There are 4 ways to turn a row about zero (a turn may also mirror it). The second row of each pair is the first, turned, with some noise. The first 36 pairs use one turn. New pairs use 2 turns, one after the other, and a turn may come again.
In the rows, 128 means zero.
Some pairs, each with its turns in order after it:
[159 124 131 115 123 161 162 186]
[132 126 103 103 162 124 144 191]
J18

[122  91  73  69 107 135  78 119]
[117 125 135 142 113 144 227 151]
J663

[124 128 128 126 203 117 124 110]
[134 133 111  88  68 106 113 151]
J663

[115 168 122 190 132 147 137 150]
[143 120 139  69 110  97  96 134]
J18

[102 103  91 130  79  97 152 139]
[ 64 143 109 104 134 129 137 156]
J991

[ 99 127 103 156 119  53 145 136]
[151 152 145  86 152 189 107 156]
J663

[116 119  74 147 128 116 107 110]
[100 105 134 137 106 151 143  84]
J560

[109 109 160 119 123 128  85 115]
[ 91 129 106 155 146 101 146 146]
J560

[155 149 111 124 124 127  96 152]
[119 115 112  92 118 154 147 143]
J560

[ 53 171 140 131  87 120 140 152]
[107 150 133  59  84  97  92 141]
J991

[111 137 113 127 115 148 130  82]
[143 155 115 131 111 147 104 101]
J18

[162 129 188 109 100 121  98 122]
[101 111 121 121 144  98 126 191]
J560

[141 104 135 142 141 126 145 203]
[127 150 145 160 165  64 129 151]
J991

[146 131  78 117 126 146 111 131]
[119 141  79 146 137 133 129 111]
J991

[107 113 157 171  89  96 121 104]
[155 103 134 171  90  94 103 111]
J18

[188  94 101 122 103 124 144 164]
[162 148 120 143 185 108 149 175]
J18

[161 117 119  99 151 129  96  76]
[148  91 115 143 134 170 158  92]
J991

[188 106 161 142 112 132  84 123]
[138  61 155 153 108 131 128  99]
J663

[123  86 121 176 130 148 119 122]
[140 119 175 103 141 105 137 119]
J663

[125 132 165 163 141 143 140  98]
[159 137 167 129 118 163 108 141]
J991

[124 112  94 111 109  80 203 151]
[ 32 121 141 138 154 107 105 132]
J991

[166 155 153 150  82 147 125 135]
[131  88 136  98 161 145 107 163]
J560

[128 140 149 135 140 105 174 130]
[107 124 174 137 126 123 103 120]
J991

[112 117 125 151 203 164 134 126]
[173 157 142 129 178 139  98  97]
J991

[178 152  53  96 113 131 150 169]
[140 199 144 192  90 162 146 112]
J663

[106  96 140 203 156 100 148 118]
[ 89 176 191 144 145 137 112 101]
J560

[127 133 120 152 135 150  53 117]
[ 87  85 171 132 104 116 140 154]
J663

[136 136 131  91 122 195 134 123]
[183  98 107 146 156 128 158 143]
J560

[145 127 130 109  89 130 145 137]
[141 135 122 159 148 139 138 106]
J663

[ 96 139 145 137 148 116 139 103]
[133 129 110  97 137 111 106 160]
J663

[152 127 169 142 129  57 168 101]
[ 84 139 151 190 104  68 126 139]
J18

[ 90 203 109 120 155 183 150 118]
[105 159 101  42  88 156 113 107]
J18

[102 107 115 128 129 124 106  97]
[143 129 144 147 115 158 118  95]
J18

[135 168 120  94 141 118 123 123]
[143 127  93 134  94 140 116 145]
J560

[ 92 203 117 146 125  82 113 135]
[123 127 150  83  76  90 159  87]
J18

[179 131 142  84 138  99 149 113]
[149 122 140 124  72 111 112 173]
J560

New pairs. What belongs after each?
[116 130 103 129 132  70 128 141]
[140 140 147 129 137 108  77 152]
J18 J560

[119 128 141 121 111 133  97 162]
[154 128 159 127 110 104 149 118]
J18 J560

[133  67 103 121 145 111 179 133]
[111  78 110  77 126  92 124 159]
J18 J18

[129 168 130 107 203 137  99 156]
[104 198 147 192 137 115 118 121]
J560 J663

[ 86 124 131 139 120 105 169 112]
[111 114 138 155 174 146 116 110]
J18 J663

[138 156  53 107  54 117 125  61]
[171  82 181  96 166 107 209 107]
J560 J663

[102 141 100  98 135 144 124 123]
[123 107 123 152  92 131 154 114]
J991 J560

[130 106 148 136 125 137 154 138]
[133 152 121 127 134  98 144 139]
J18 J991

[ 92 132  75 152 178 144  53 128]
[ 60 126  81 176 146 172  96  99]
J18 J18

[127 140  64  69 181 138 122 139]
[171 129 145 107  92 110 156 204]
J991 J663

[118 104 148 137 131 121 119 102]
[118 121 136  97 147 134 101 134]
J560 J663

[128  90  53 130 125 139 143 101]
[126 150 153  72 125 179 104 109]
J991 J18

[203 109 139 142 111 145 147 151]
[120 169 150 143 159  93 153  73]
J18 J991

[129 148 121 127 124 106 136 134]
[141 131 112 129 146 144 118 131]
J18 J663

[157  64 126 173 144 142 124 148]
[ 99  69 158 127 174 121 123 132]
J18 J18

[160 126 135 121 114 121 132 154]
[120  99 115 130 132 105 138 122]
J560 J991

[121 120 129 124  76 126 116 141]
[101 130 147 123 126 145  83 147]
J663 J18

[193 151 188 108 137 130 151 110]
[107 172 103 154 140 179 190 140]
J663 J991

[ 83  74 203 123 154 138 128 157]
[112 182 150 174 115 196 158 103]
J663 J18

[170  93 113 133  64 126 118 131]
[ 97 135 119 147 147 108  59 156]
J663 J18

[160 122  53 129 147 161  54 153]
[154 120  66 133  36  75 129 134]
J18 J663

[114 148 122 131 120 108 161 102]
[146 142 124 154 123 106 141  99]
J663 J991

[203 145 141 203 118 127 132 134]
[109 135 163 121 136 111 207  71]
J18 J991

[112 152 196  78 122 142 173  86]
[158 177 204 112 168 122 148 107]
J663 J18

[ 99 117 129 112 127 171 176  64]
[115  82  90 115 174 183 142 118]
J18 J560

[114 135 148 159 133 133 116 127]
[134  95 130 116 129 137 153 131]
J18 J663

[158 128 129 115  53 139 141 145]
[110 141 131 125  82  66 166 134]
J560 J560

[153  86  58 134 122 150 125 130]
[ 90 134  83 143  95  79 109 160]
J663 J18

[ 79 125 141 112 108  59 123  53]
[193 118  97 174 164  55 138 133]
J991 J560

[138  90 127 132 142 140 127 130]
[116 101 134 115 147 131 114 131]
J18 J18

[122 160 152 129 118 115 182 106]
[160 121 117  89 114 122 154 167]
J991 J991

[ 96 143 119 146  88 128  75 140]
[131 174 105 178 143 165 132 135]
J991 J663

[ 73 114 154 136 124 184 116 163]
[154 109  69 139 177 121 145 173]
J18 J991

[203 134 110 135 164 134  99 106]
[149  83 165 155 180 151 120  92]
J663 J663

[ 67 144 150 115 132 103  90 143]
[111 172 155 116 130 139 138 194]
J560 J663

[ 98  53  92 134  53  93 100 203]
[136 152  56 130 118   4 114 120]
J663 J663

[174 125 128  78 132 128 119 148]
[107 137 182 126 114 118 121  97]
J991 J560

[100 121 119 147 138 186 105 115]
[128 117 100 132 174 163 124  98]
J18 J18

[ 70 155  63 109 149 189 132 113]
[ 92 127  85 213 121  85 163 140]
J18 J663

[129 142 116 190 136 151 156 129]
[ 84 148  97 137 125 128 118 179]
J663 J560

[111 165 139 133 130 117 129 120]
[141 123 117 134 157 139 138 149]
J18 J663

[135  91 125 111  67 134 119 107]
[176 140 125 101 110  94 103 102]
J663 J663

[128  77 116 106  87 147  84 134]
[ 73 110 168 109 171 138 121 126]
J560 J991

[145 107 158 139 132 144 130  94]
[148 107 159 112 133 127 111  96]
J18 J18

[133 138 126 203 122 109 144 117]
[130  68 119 127 123 184 121 140]
J18 J663

[203  65 194 107 145 141 155  89]
[140 101 166  73 115  78 114  32]
J991 J663

[153 141 166  86 116 130  70 173]
[177 178 137  76 113 101 161 125]
J18 J663

[102 164 108 104 131 160 126 143]
[126 139  93 165 148 159 115 110]
J560 J991

[129 138 125 127 163  56 131 128]
[102 108 127 153  64 106 121 145]
J18 J18

[171 145  92 187 135 145 130 111]
[109 104 105 136 142  66 141  84]
J560 J663

[119 164 141 144 127 133 145 101]
[135 101 131 107 159 132 106 110]
J560 J18

